The same things were measured in two ways. Each way mixes the same 10 hidden numbers, adds some noise and spreads widely along 5 directions of its own, which tell nothing about the thing.
Some things both ways: the first way, then the second way.
-2.96; 0.13; 2.69; -1.52; -3.03; -0.88; -3.03; -2.72; -5.14; 2.70; -5.26; 0.75; -0.96; 1.46; -1.44; -3.56; -1.58; 1.42
3.25; 1.19; 0.35; -2.23; -2.62; 1.31; 2.75; 3.27; -4.19; -0.10; -0.87; -0.99; -0.21; -3.12; -3.29; 1.58; -0.88; -2.59; 4.08

0.80; 2.40; 1.07; 1.33; -2.89; 0.70; -1.16; 0.05; -2.22; 0.79; -2.72; -1.85; -1.21; -1.03; 0.25; -3.04; -1.48; -0.55
0.82; 0.05; 0.87; 0.01; -1.12; 0.08; -0.12; -1.24; 0.37; -0.37; -2.64; -2.17; 1.02; -0.67; -0.37; 2.52; 3.66; 2.31; 2.02

1.47; 3.35; 0.49; -1.31; -0.47; 0.18; 0.43; -4.13; 3.72; 2.28; 2.56; -0.92; -0.89; -0.13; -3.79; -0.35; -1.25; 2.41
-3.11; -2.51; 0.00; -0.30; -0.51; 2.40; 1.80; 0.37; -0.26; 3.36; -0.54; 0.93; 3.06; -1.54; 1.45; -0.61; -1.44; -2.63; 0.56

-2.22; -2.17; 4.83; 2.97; 2.31; 0.66; 2.21; -0.09; -0.33; -0.94; 0.45; -2.73; 2.06; 1.21; -1.66; 1.27; 2.07; 0.09
-1.28; 0.04; -1.01; -1.11; 1.56; -1.26; -2.28; 1.41; -0.71; -0.22; 1.84; -3.03; 0.54; -0.43; -0.91; -3.95; -0.90; -0.11; -3.61

-2.31; 0.59; -3.30; 4.93; -4.63; -0.21; -1.94; 0.13; -0.21; 2.34; 1.45; -0.82; -0.01; 3.03; 2.23; -0.62; 0.16; -1.74
-1.49; 3.96; -1.21; 0.53; -0.64; -1.57; -0.43; 5.73; -2.03; -4.25; 5.62; -0.94; -0.43; 1.81; -3.04; -5.91; -0.45; -0.84; -0.07

0.51; 0.28; -3.58; 1.93; 0.85; -1.90; -0.79; 0.18; 0.80; 0.05; 1.62; 2.05; 0.05; -0.54; 0.90; 0.66; 0.04; 0.11
0.88; 3.19; -0.24; 2.49; -2.12; -2.18; 2.39; 0.26; -1.69; -0.51; -1.52; 3.59; -2.84; 0.84; -0.33; 1.35; 0.30; -0.86; 3.41

-3.58; -3.57; 1.02; 1.28; 1.76; -0.14; 0.62; -0.04; -0.39; 1.07; 0.51; 2.56; 3.44; 1.85; -1.24; 1.45; 0.62; 0.43
1.92; -0.24; 0.38; 4.21; -1.76; -2.15; -3.09; -4.38; 0.59; 3.62; -5.32; 4.55; -0.11; 1.31; 3.31; 4.32; 3.36; 1.95; 1.29

-4.01; 0.62; 5.08; 5.07; -5.83; 3.60; -2.01; -3.74; -1.22; 1.78; -2.70; 0.62; -1.27; -0.11; -5.78; -1.26; -2.30; 0.40
0.70; -1.98; -0.23; -2.28; 1.99; 2.89; 1.13; 0.07; 0.79; 1.14; -2.76; -0.20; -0.39; -2.29; 0.86; 1.15; 2.10; 0.45; -0.56

3.05; 3.54; 0.60; 1.48; -2.12; -1.62; 0.57; -2.94; 0.76; -0.31; 2.64; -5.34; -3.36; -1.11; -0.71; -1.31; -0.09; -1.32
-0.64; 1.92; -1.79; 1.92; -0.39; -2.24; -3.95; 2.04; -2.70; 1.29; 1.09; -0.38; 2.53; 1.90; 0.17; -4.55; 0.57; 0.06; 0.12

1.69; 1.85; -1.26; -2.87; 3.25; -0.19; 1.24; -2.15; 3.42; 1.06; 2.35; -0.62; -2.47; 0.15; 0.19; -0.28; -0.26; 1.64
1.44; 1.33; -0.74; -0.13; -1.66; 0.42; 0.18; -0.56; 0.92; 0.36; -1.33; 1.32; -0.27; -0.43; 0.37; 0.59; -0.24; -1.20; 0.62

-4.26; -0.59; 3.38; 5.04; -3.18; 3.17; -0.69; 0.19; 1.42; 1.05; -2.53; 2.25; 1.58; 1.48; -3.87; 0.29; -0.98; 0.26
-1.32; -0.21; 0.46; -1.14; 0.46; -1.69; 2.01; 0.07; -0.30; 1.15; 0.76; 0.43; -1.91; -0.72; -0.14; -0.96; -1.58; 0.03; -1.92

-3.78; 3.03; -2.47; 6.54; -6.56; 1.10; -2.46; -1.14; -1.19; 4.33; -3.61; 0.96; -0.38; 3.37; -1.01; -5.38; -5.79; -1.50
0.31; 1.39; 1.23; 1.15; -2.56; -1.84; 0.36; 0.84; -0.41; -4.12; -0.59; -2.19; -0.01; -0.38; -2.04; -0.44; 2.67; 0.93; 0.00

0.13; 0.42; -4.82; -2.04; -3.18; -0.98; -1.53; -2.34; 2.07; 2.68; 1.76; 2.41; -4.68; 2.88; 0.94; -2.16; -0.94; -0.50
3.52; -0.24; -1.06; 0.80; 0.35; 1.43; -2.51; 0.20; 2.26; -2.77; -1.15; 2.41; -1.66; 0.62; 1.60; 0.78; 5.00; 1.24; 0.38

-2.12; -1.98; 0.88; 3.85; 0.74; -2.35; -1.60; -1.64; -4.68; -0.42; -1.42; -0.96; -1.77; -1.14; 0.98; 1.18; -0.03; -1.47
1.30; -0.38; 0.25; -3.12; 0.45; 2.35; 1.06; 0.60; -0.37; -0.27; -1.92; -2.89; 1.71; -2.89; -0.75; -0.93; -1.40; -0.75; -0.35

-0.44; -2.35; 0.14; -1.63; -2.53; 2.25; -1.22; 3.94; -0.88; 0.35; 2.53; 2.44; 1.90; 1.51; 1.32; -1.05; 2.95; -1.23
-1.79; -2.63; 1.48; 0.71; 1.48; -1.60; 0.06; 2.05; 0.02; -0.74; 1.23; -1.22; 0.23; 0.58; -0.83; -2.02; 4.65; 3.01; 0.21

1.78; 2.47; 1.41; -2.01; 0.02; -1.50; -0.14; 2.38; -0.95; -1.79; -1.63; -7.97; 1.49; -1.45; 3.76; 1.85; 1.12; -0.16
0.04; 0.37; 0.57; -2.36; 0.92; 2.59; -0.34; 0.53; 1.77; -2.77; 3.54; -1.75; -0.26; -0.29; -0.81; 0.21; -0.52; 0.50; -2.13

1.43; 0.64; 1.03; -3.21; 1.83; 1.06; 0.96; 1.43; 3.18; -0.46; 1.79; 0.56; 1.21; -0.37; -1.43; 0.54; -0.03; 1.06
-3.08; 2.02; -0.65; 0.55; -0.17; -0.39; -0.53; -0.63; -0.23; 2.93; 2.66; 1.03; 1.42; 1.28; 0.93; -2.58; -2.07; -0.92; -2.06

-1.79; 1.79; 3.69; 4.63; -0.19; 1.32; 1.34; -2.43; 0.86; 0.19; -0.26; -2.17; 2.23; 0.00; -3.34; -0.39; 0.67; 2.62
-1.11; -0.23; -0.74; 0.69; -0.41; -0.67; 0.42; 0.13; -0.95; 0.74; -1.20; -0.54; -0.31; -0.44; 0.20; 1.58; 1.30; 0.04; 2.10

0.28; -0.08; 0.46; -2.48; 6.02; 1.79; 2.00; -0.43; 2.31; -0.37; 1.81; -3.64; -0.40; -0.07; 1.50; 1.57; 1.10; 3.00
-1.25; -3.71; 1.68; 2.98; -1.55; -5.31; -0.36; -0.26; 1.71; -1.19; -1.78; -2.57; 3.55; 0.13; -1.35; -3.17; 0.26; -0.22; 3.26

2.03; -1.08; -6.63; 1.95; 1.51; -2.00; 1.74; 0.60; 1.34; 2.70; 2.46; 6.06; -2.35; 1.55; 3.10; -2.58; 0.14; -2.48
1.24; -2.59; 4.01; 4.86; -2.73; -6.87; -0.12; -0.85; -2.52; -0.73; -2.88; 0.63; -0.23; 0.34; -1.09; -0.59; 2.42; 2.19; 1.99

-4.07; -1.97; -3.19; -1.91; 0.39; -0.07; -2.01; 2.22; -0.35; -0.43; -0.19; 3.40; 3.74; 3.64; -1.16; -2.53; -3.93; 1.99
-1.44; 3.21; -1.23; 1.61; -0.53; 0.90; -0.66; -0.99; 1.59; -3.01; -0.22; -0.07; -0.33; 0.86; 0.69; 0.94; 0.99; -0.11; -0.73

-0.63; 1.14; 3.14; 0.64; -0.23; 0.99; 0.54; -0.91; 0.92; 0.37; -1.75; -0.97; 0.54; -1.13; -0.38; 1.39; 1.65; 1.50
0.46; 1.94; 0.19; 0.17; -1.40; -1.05; -0.23; -1.42; -1.69; 4.49; 0.90; 1.99; 0.88; 1.12; 0.51; 1.05; -2.30; -0.38; 2.12

-1.18; 2.94; 1.65; 2.16; -5.38; 0.46; -2.13; -2.63; -1.15; 1.12; -5.85; -4.83; -5.18; 1.46; -1.04; -3.43; -3.36; -0.64
0.85; 2.98; -1.40; -4.95; -0.92; 2.99; 0.42; 0.07; 0.44; 0.49; 0.27; -3.61; 0.89; -2.09; -0.93; 1.77; -4.37; -0.88; -0.43

-4.79; -0.77; 0.92; 5.71; -6.01; 1.43; -3.34; 1.70; -2.36; -1.07; -4.00; 0.43; -0.49; 0.98; -1.04; -1.10; -3.40; -2.51
2.41; 3.29; 0.97; 0.46; -1.84; -3.61; 0.62; -2.81; -0.01; 2.09; -4.51; 1.96; -2.16; 0.77; 0.79; 2.75; -1.59; 2.95; 0.61

-1.50; -0.14; -1.53; 3.24; 0.04; -0.37; 0.31; 0.50; -0.66; 3.62; 1.65; -0.63; 3.16; 1.56; 2.50; 1.51; 0.94; -1.11
1.38; 4.77; 0.12; 2.32; -2.70; -1.17; -0.77; 2.65; -1.95; -2.06; 2.68; 3.54; -1.69; 1.64; -2.20; -1.02; 0.63; -0.83; 0.04

-2.55; -5.47; 0.07; -1.21; 0.66; -1.82; -2.38; 4.45; -3.20; -1.04; -2.52; 3.60; 2.61; 3.16; -1.15; -0.91; -1.14; -1.47
-1.76; 0.37; -0.65; -0.31; 0.11; -0.83; 0.94; -0.04; -0.24; -0.37; -1.43; -1.50; -1.27; -1.47; -0.32; 0.69; -0.32; -0.18; -1.51

Other things, the second way, with their names:
k640: -2.68; -0.74; -2.40; -1.56; 2.11; 3.14; 0.37; 1.41; 1.36; -0.63; 2.31; 0.49; 0.26; -1.20; 1.06; -4.25; -1.08; -3.40; -3.74
k596: 0.89; -2.74; 1.65; -0.18; 1.22; 0.81; -0.40; -2.35; 1.41; 1.32; -3.26; 1.61; -1.35; -0.84; 2.45; 3.04; 2.84; 3.04; -2.69
k31: 0.61; -1.93; 0.35; 0.54; -0.85; 0.23; -0.28; 0.80; 0.42; 1.63; -1.45; 1.48; 1.16; -0.29; 0.51; 0.60; -0.13; -0.53; 1.72
k728: 0.58; -1.76; 0.32; -0.05; 2.85; 0.84; -0.21; -1.14; 2.19; -2.75; -0.66; -0.97; -1.41; -0.54; 0.68; 1.88; 1.20; 0.84; 0.62
k22: -0.61; -2.64; 2.06; 1.12; -1.55; -3.96; 3.44; -0.88; -0.88; 1.42; -1.73; 0.88; -2.76; -0.97; -0.40; 2.60; 0.99; 0.56; 2.12
k138: -1.57; -0.06; 0.52; 2.50; 0.18; -1.47; 0.99; 1.64; -2.12; -0.16; 1.19; 2.01; 0.09; 0.89; -0.42; -1.75; 0.26; -1.01; 2.42
k367: 2.67; -1.34; 0.77; 2.59; -2.58; -2.71; -1.12; -3.40; -0.46; 4.27; -4.80; 3.69; -0.95; 0.19; 2.28; 6.31; -1.58; 0.29; 3.69
k959: 0.94; 0.59; -0.28; -4.30; 0.14; 3.67; 1.02; -1.49; 0.71; 2.74; -0.14; -2.08; 0.77; -1.54; 0.42; 4.89; -1.93; 0.50; 2.24
k614: -4.10; 1.28; -0.28; 3.52; -0.20; -2.46; -3.51; -1.13; 0.10; 1.04; 1.81; -0.81; 2.77; 3.14; 0.88; -0.68; -1.17; 0.92; 0.38
k725: -3.13; -0.96; -1.14; 3.05; -0.58; 0.24; -1.80; 1.86; -0.85; -1.42; 0.82; -1.20; 2.77; 0.49; 0.21; -0.56; 1.02; -1.52; 2.56
k85: 1.75; 1.02; 1.47; -0.13; 0.24; -1.03; 0.41; -2.95; 1.46; 0.93; -2.59; 1.87; -1.66; 0.09; 1.02; 1.63; -0.93; 1.78; -1.57
k13: 0.64; -0.90; 1.51; -0.38; 0.00; 0.31; 0.51; 0.35; 0.03; -2.44; 0.14; -1.21; -0.62; -0.71; -0.70; 2.31; -1.20; 0.69; 1.34
k162: -1.78; 1.41; 0.01; -2.33; 3.12; 1.41; -0.17; -0.72; 2.36; -0.25; 2.16; -1.84; -0.32; 1.17; 0.43; -0.07; 0.15; 3.08; -1.52
k392: -0.79; -1.58; -1.56; -3.24; 1.06; 4.81; 0.58; 3.66; -0.12; 0.66; 1.97; -1.83; 3.09; -2.01; -0.98; -1.43; -0.90; -2.84; 2.05
k314: -2.58; 0.89; 0.05; 0.77; -1.50; 0.16; -0.39; -0.81; 1.02; 2.67; -1.33; -0.11; 4.63; 0.52; 1.03; -2.57; -1.15; -0.62; 0.19
k396: -0.53; 0.50; 1.69; 0.29; -0.90; 1.06; 1.52; 1.03; -0.47; -0.09; 1.33; 1.21; 1.43; -0.32; -1.24; -0.30; -1.74; -1.38; 0.71
k382: 2.19; 1.84; 2.12; 1.31; -2.94; -0.36; 3.57; 0.68; -2.50; 1.25; -4.78; 4.64; -2.50; -1.86; -1.48; 4.51; -1.22; -0.90; 0.81
k927: 1.99; 0.88; 0.44; 2.48; -2.71; -3.09; -2.81; -3.98; 2.51; -0.60; -3.86; 0.42; -0.50; 0.39; 1.35; 2.35; 1.22; 1.49; -1.57
k797: -1.45; -4.70; 2.40; 2.90; 1.67; -4.59; -1.13; -2.54; 2.09; -1.11; -0.78; -2.25; 2.71; 0.63; 0.89; -4.80; 1.55; 1.36; 0.33
k799: 0.54; -0.81; -1.07; -0.43; 0.37; 0.39; -1.39; 0.59; -1.23; 1.85; 1.25; 0.33; 0.56; -0.44; 0.45; -0.04; -2.66; -2.04; 0.98
k978: 1.00; 0.31; 1.74; 8.25; -2.10; -7.21; -3.53; 0.54; -2.37; -4.63; 2.08; 2.20; -0.90; 3.98; -0.80; -2.32; 3.92; 0.87; 3.63
k636: -5.68; -2.08; -0.29; 1.24; 3.05; 0.33; -1.39; 2.86; 0.40; -1.49; 6.00; -2.30; 4.17; 1.34; -0.08; -8.36; -1.00; -1.55; -1.55
k226: 2.46; 1.92; 0.12; -2.79; 0.41; 2.09; 1.11; -3.01; 3.28; -0.68; -0.60; 0.56; -1.65; -0.79; 0.84; 1.81; -1.94; -0.01; -1.97
k221: -2.25; -0.29; 1.56; -2.98; -1.43; 0.38; 2.28; 2.82; -0.41; -2.61; 2.78; -4.91; 0.50; -2.48; -3.43; -1.62; -0.47; 0.10; -3.00
k764: -1.13; 0.54; 1.65; -2.15; 1.56; 0.20; 0.92; 3.69; -3.37; -0.75; 1.82; -1.83; -1.10; -0.72; -2.58; 0.58; -2.05; 2.46; -1.48
k673: -0.61; -0.18; 1.78; 0.54; -1.63; -1.01; 1.26; -0.76; -0.78; -2.09; -3.19; -2.91; 0.86; -2.71; -1.54; -0.60; 1.87; 0.26; -2.11
k249: 0.78; 1.97; 0.16; -1.92; 1.59; 1.27; 1.58; 3.60; -2.70; -2.45; 5.24; 0.93; -3.29; -0.28; -2.31; -1.55; -1.19; -1.15; -1.20
k944: -1.38; 5.82; -3.52; -1.01; -0.91; 2.59; -2.46; -0.58; 0.00; 1.79; 2.60; -0.86; 2.46; 1.98; 1.36; -0.04; -2.17; -1.15; 1.44
k685: -0.91; 3.03; -3.05; 1.44; -0.48; 0.73; -0.96; -1.33; 0.52; 0.63; -2.59; 0.68; 0.70; 1.15; 2.67; -0.13; 2.35; 0.10; 2.34
k744: -3.06; 2.21; -2.04; -1.35; 0.44; 2.17; -2.60; 0.37; 2.89; 0.48; 4.04; -1.70; 3.51; 1.61; 0.87; -4.84; -0.05; -0.48; -3.16
k292: 1.73; -0.20; 0.62; 2.58; -0.87; -2.68; -0.27; -3.87; -1.73; 4.14; -6.59; 3.46; -1.67; -0.27; 3.05; 2.81; 2.53; 1.90; 0.24
k220: 2.88; 4.65; -0.83; -4.04; 0.88; 3.91; 0.10; -1.65; 2.36; 1.78; 0.23; 3.29; -3.35; -0.19; 0.78; 4.65; -2.75; 1.20; -3.44
k655: 0.47; -3.57; 0.32; 3.26; -1.17; -5.05; -1.39; -1.36; -2.28; 1.69; -2.19; -1.59; 1.61; 0.25; 0.56; 0.03; 0.00; -0.53; 5.71
k961: 0.85; 2.06; -0.36; 2.01; 0.39; -4.06; -0.08; 0.36; -1.02; -1.51; -0.05; 1.36; -2.19; 1.32; -0.38; -3.62; -1.28; 0.14; -0.45
k313: -0.90; 1.05; -1.33; -3.61; 3.77; 2.13; 3.26; 1.35; 1.73; -2.69; 2.35; -0.46; -3.52; -1.10; -0.12; -1.97; -3.76; -1.05; -2.52
k342: -2.08; 2.10; -1.56; -2.29; 1.66; 1.01; 1.66; -0.49; 1.24; 1.28; -0.33; -0.98; -0.21; -0.99; 0.17; -1.19; -2.55; -1.01; -1.79
k493: 0.66; -0.35; 1.41; -1.72; -0.98; -0.14; 3.00; 1.63; -3.42; 0.03; 0.14; -0.07; -2.69; -2.86; -1.77; 0.37; -0.22; -0.35; -2.57

Some of these things the first way, each followed by its name:
2.18; -0.31; -5.83; -0.72; 1.18; -2.00; 1.23; 0.35; 2.98; 2.54; -0.74; 2.10; -5.07; 3.44; 2.04; -2.91; -3.15; -2.85	k927
-2.34; -2.99; 1.05; -4.73; 5.98; -0.17; -0.21; 3.43; -0.59; -3.24; -0.72; 0.35; 2.48; -0.42; 2.30; 3.27; 0.85; 2.15	k226
0.53; -0.38; 1.71; 5.37; 2.40; -2.59; 2.20; 0.56; -1.21; 1.20; 1.44; 0.24; 2.95; -0.55; 0.73; 1.36; 3.04; -1.77	k493
-0.57; -0.01; -0.81; 2.09; 1.84; -2.34; 1.02; 0.36; -1.08; -1.45; -0.09; -4.71; 2.02; 0.14; 3.35; 1.67; 2.08; 1.00	k13
0.18; -1.88; 0.75; -1.14; -2.12; -1.29; -2.68; 5.00; -1.41; -0.51; -4.37; 1.53; 1.55; 0.50; 0.66; 0.94; 0.99; -1.41	k22
0.93; 0.25; -1.67; -4.64; 2.30; 1.64; 1.45; -3.47; 7.05; 1.89; 4.31; 4.83; -2.79; 2.07; -4.74; -1.45; -1.68; 2.90	k640
-0.08; -1.85; -0.97; -3.48; 0.22; -0.50; -2.16; 2.29; -0.30; -2.18; 1.67; -0.71; 1.67; -0.83; 0.58; 2.44; 0.42; 0.60	k636
0.84; -1.85; 1.72; -2.54; 2.72; -3.03; 1.10; -1.35; 0.45; -0.73; -1.11; -2.60; -1.13; 0.34; 0.78; 2.52; 3.43; 1.22	k799
-3.04; -1.78; -1.49; 3.67; -2.06; 0.23; -3.03; -0.14; -1.87; 1.87; -0.18; 0.76; -0.40; 0.59; 0.55; 1.85; -1.53; -1.79	k314
1.89; -3.40; -2.40; 1.37; 1.78; 0.37; -0.02; 0.68; 1.65; 0.45; 0.32; 5.50; -5.22; -0.42; -0.38; 0.29; 0.13; -2.37	k342
-0.65; 3.29; 3.29; 2.05; -2.97; 1.42; -0.65; 2.11; -1.87; 1.52; -2.68; -5.56; 2.73; 1.36; 0.21; -2.07; -1.30; -1.10	k221
0.87; -0.80; 2.35; -4.32; 2.83; 3.34; 2.66; 1.26; 3.06; -0.28; 2.54; -0.99; 0.12; 0.10; 0.49; 1.13; 1.94; 0.72	k220
-2.55; -2.12; 1.23; 4.26; 1.51; -1.86; 0.43; -0.34; -1.05; -1.41; 1.59; 4.51; 2.42; -0.50; -3.13; 0.46; -0.07; -0.25	k292
-0.69; 0.54; -1.59; 0.63; -2.32; 2.16; -1.06; -1.50; 0.79; 3.99; -0.62; 2.03; -1.37; 0.10; -0.20; -0.53; -1.91; -0.08	k396
-0.21; 1.27; 2.35; 3.61; 2.97; -2.08; 3.54; -3.62; 2.81; 0.05; -0.31; -5.75; 0.73; 0.27; -0.19; 3.11; 2.70; 2.04	k367
-1.18; -3.43; -0.57; 0.54; 4.65; -1.34; 0.12; 2.22; 1.40; -4.86; 2.75; -0.31; 1.43; -1.17; 1.40; 4.90; 3.10; 1.33	k313
-5.70; -1.34; 4.34; 1.01; -3.47; 1.44; -2.76; -1.36; -2.00; 1.31; -2.22; -3.47; 2.76; 2.21; -2.17; 2.35; -0.07; 1.57	k31
-1.55; 0.01; 2.13; 4.70; 2.48; -0.60; 1.14; -0.90; -0.09; -0.97; 3.00; -2.82; 4.90; -2.28; 0.05; 4.28; 3.18; 2.15	k138
